All rows are made from the same 12 directions, up to rounding. Whole rows:
In the rows, 128 means zero.
[[149 124 109 122 133 182 119 165  79 151 106 118 172 126 142 107 168 134
  131  99  72]
 [143 113 110 125 143 134 142 143  68 127  92 181 149 155 105 147 144 151
  107 147 140]
 [118  94 118 111 117 128 166 159  92 115 101 126 194 130 111 137 144 197
  120 167 125]
 [119  85 144 180 119 170 140 140 149 118 124 103 164 131 135 131 129 188
  118  80 124]
 [132 116 127 152 139 106 106 119 153 118 140 139 112 124 121 120 142 127
  114 139 153]
 [ 73 158 114 112 138  65 154  95 140 126 123 126 126 153 112 125 144  86
   78 149 170]
 [ 89 153  91  99 153 108 152 127 111 115 102 114 148 133 104 140 134  66
   71 134 110]
 [138 165 121 130 127 155 146  86  88 191 126 134  70 168 180 130 174 141
  152  72 151]
 [121 142 140 110  97 148 139 105 100 148 120 150 103 145 162 126 128 113
  152 113 119]
 [ 75 166 134 123 123 102 144 154 133 124 113 115  99 155 121 134 147  80
   92 106 153]
 [134 133 119  81 122 129 144 127  77 132 108 139 106 115 136 147 182 127
  101 142 126]
 [122 142 129 145 121  95 119 118 133 136 132 198 100 181 126 117  75 105
  192 169 163]
 [140 129  85  84 158 125 174  88  83 153 119 102 177 120 124 141 161 175
  109 154 121]
 [115  78 222 115  85 191 149 175 156  97 136 137 122 108 131 159 152 131
  109  81 113]]

Rows cut short, each followed by the rest of it:
[ 89 116 122 141 127 102 171 170 130  97 103 123 140 153  96 162 109 168]
[116 150 163]
[101 113 154 118  94 156 177 112 102 160 120 150 153 173 162 120 159 170]
[157 114 139]
[120 131 119 110 151 135 112 203 141 100 123 106 130 100 101 132 155  70]
[103 129  89]
[123 169 146 155 123 116  91 166 143 129 127 113 133 141 110 103  82  92]
[123  97 129]
[109 141  72 124 162 147 144 152 104 129 103 137  96 149 133 150 154  71]
[133 118  99]
[120 150  50 154 149  86  94 140 117 144 116 106 146 137 137  75 156 125]
[145 163 121]
[157 133 115 148 165 114 117 105 124 125 128 188 102 155  99 153  75 108]
[138 145 156]
[ 85 124 148 130 104 137 163 136 147 142 134 118 141 159 150 116 140 140]
[160 116 133]
[129 142  97 135 131 141  91 172  90 125  96 147 158 136 121  97 126  75]
[120 127  80]
[131 135 111 112 161 138 176  82 133 140 137  97 135 127 120 169 101 147]
[124 114 129]
[ 98 171 133 137 114 112 109 187 140 134 123  80 121 133 131  99 144 104]
[123 101 127]
[ 57  88 132 174 100 112 147 200 170  91 114 107 167 152 121 110 142 164]
[136 143 141]
[155  91 150  97 115 135 142 124 120 112 135 168 144 114 117 149  97 159]
[163 180 122]
[166 162 161 134  71 166  81 123  61 166 104 126 151 124 163  82 117 149]
[119  69 103]
[100  94 154 101  90 128 157  94 152  86 129  80 173  73 126 143 102 153]
[ 81 136 103]
[ 75 122 146  85  86 128 197 112 116 147 125 147 149 171 157 127 132 143]
[182 158 132]
[142 126 116  89 157 102 146  72 147 144 163 126 109 111 133 136 162 129]
[136 168 146]
[109 120  76 159 113 141 113 140  99 132  98 129 109 139 170 104 171 129]
[145 121 106]
[187 110 185  99 124 148 102 108 158 130 177 158  99  90 130 136 106 122]
[169 142 121]
[ 97  75 113 202 139 123 116 172 172 109 127 134 154 154 124 100 172 161]
[132 132 149]
[129 114 139  92 139 146 178   6 143 124 145 104 175  96 123 164  67 127]
[ 80 111 104]
[160 116 128 104 170 119 120 130 139 102 140 154 135 103  80 157 101  95]
[107 162 121]
[115 153 145 124  99 142 173 121 114 142 120  97 107 146 146 161  79 176]
[161  98 143]
[137 158 102 144 146 117 149 115 139 155 142  78 104 139 138 143  98 181]
[174 119 153]
[ 62 149 140 110 165  87 198 124 179 151 155 135 155 201 100 131 131  95]
[147 148 177]
[150 173 104 124  81 121  94  88  72 156 108 131 110 126 171  95  74 132]
[173 134 106]
[137 118 171 158  88 135  86 125 165 144 158  99 127 107 165  76 160 162]
[141  98 135]
[138 143 159  67 122 130 136  87 147 160 170 101 161 101 144  99 144 108]
[142 137 103]
[125 166 119 126 101 111  82 136 101 115 103 135 107 116 131 108  95  68]
[107 125 106]
[135 118 132 144 117  97 131 105 144 114 134  96 153 107 114 131  89 196]
[116 148 156]
[157 133 140 125 123 103 103 126 122 127 136 176  88 132 122 129 112 127]
[156 164 158]
[190 121 105 115 147 122  88  83 109 142 144 166 128 105 132 110 120 126]
[154 171 114]
[101 100  67 187 168 104  79 176 121  77  84 219 117 165  90 117 149  33]
[ 84 160 127]
[207 141 162 184 115  99  34 150 142 134 153 128  79  98 124  97 116 191]
[141 123 183]
[139 122 167 131 107 109  95 166 136 114 131  92 130  86 117 111 192 166]
[ 62 115 156]
[147 128 170 107 161 175 144 135 187 125 174 104  94 103 117 172 100  83]
[148  84 102]
[140 139 120 136 129 148 120 141 116 133 122 138 114 138 133 133  96 113]
[160 116 109]
[137 117 125 135 149 150 108 138 161 129 151 129 100 116 140 123 155  87]
[148 115 105]
[129 122  80 180 132 118 114  90 105  95  87  86 126  96 121 152 110 170]
[ 36  93 137]
[152 122 177 100 127 131 123 179 138 105 138 133 127 102  91 153 116 128]
[116 138 132]
[180 111 147  91 144 174 133 144 143 122 159 133  90  90 127 173  96 123]
[191 137  90]
[126 130 103 150 110 142 119  68 106 129 108  97 119 105 161 127 131 143]
[ 83  85 114]
[100 107 172 116  92 119 151 193 131 109 121 143 113 139 123 141 167 160]
[135 148 161]
[101 110 128 163 117  96 129 143 181 134 155 131 117 158 145  98 137 162]
[200 165 166]
[134 145 135 103 124 131 155 148 115 138 127  90 170 125 114 137  90 168]
[149 135 117]
[134 128 187 142 130 147 153 147 124 137 125 165 149 176  96 151  93 151]
[121  94 167]
[116 135 173 104 120 104 151 163 175 121 160 129 134 140 103 136  74 129]
[188 167 147]
[ 94  97 129 147 120 145 122 107 152 126 132 184 161 162 144  91 124  67]
[152 135  99]
[ 92 166 116 124 124  95 128 107 140 133 127  99 106 132 137 116 137  89]
[100 116 141]
[141 148 116 128 142  60  96  73 167 135 164 109 126 105 121  95 117 126]
[123 172 161]
[149 105 110 147 157 118  92  70 177 126 165 123 113  93 140 108 153 106]
[116 135 124]
[131 138 115 110 162 158 161  94 124 143 130 107 170 131 117 147  96 109]
[114  99  95]
[103 190  78  91 130  78 124 155  94 117  99 135  85 139 115 137  91  54]
[144 175 119]
[141 147 154 156 136 133 117 110 146 148 143 107 118 135 128 125 126 144]
[105  75 158]
[ 93 104 115 149 105 117 142 140 111 114 100 163 108 157 142 131 162 146]
[127 144 153]
[103 130 173 126 122 155 120 150 159 161 153 144 171 163 142  71 167  72]
[147  96 107]
[124 123 110 139 157 139 177  76 119 165 133 144 117 175 144 149 154 165]
[143 112 165]
[155 105 184 102 115 144 142 124 131 133 148 157 168 127 113 133 100 160]
[150 145 132]
[128 123  92 172 132 161 121 141 105 124 100 156  95 157 144 143 101 118]
[160 104 111]
[139 165 123 160 103 107  95 100 148 138 141  85  88 114 154 112  67 150]
[163 111 139]
[115 138 152 131  69 110 144  91  85 146 105 120 136 141 156 115 143 205]
[102 116 173]
[ 80 154 180  99 131  33 134 162 195  91 153 115 120 124  66 131 133  86]
[ 67 173 200]
[139 107 110 104 116 166 149  86 122 137 135  70 167  82 162 127 128 170]
[141 120  71]
[171 129 131 185 141  95  80 131 129 109 123 151 109 127  92 136  82 168]
[103 132 182]
[145 208 132  92 105  96  84 153 113 171 144  98  60 117 161  88 157  92]
[171 131 133]
[135 153  65 126 129  78  96 100  68 106  82 138  80 103 124 138 149 112]
[ 56 155 145]
[ 76 123 131 205 118 181 121 165 156 110 103 108 110 157 146 130 119  84]
[103  26 103]
[105 126 209 109  88 162 151 191 166 133 152 106 158 138 131 119 110 133]
[175 102 112]
[118 132 139  56  77 121 136  86  55 110  89 188 119 112 139 139 128  78]
[ 86 165 105]
[146 126 137 181  87 137  55 143 118 135 119 125 141 117 157  63 141 147]
[125  99 117]
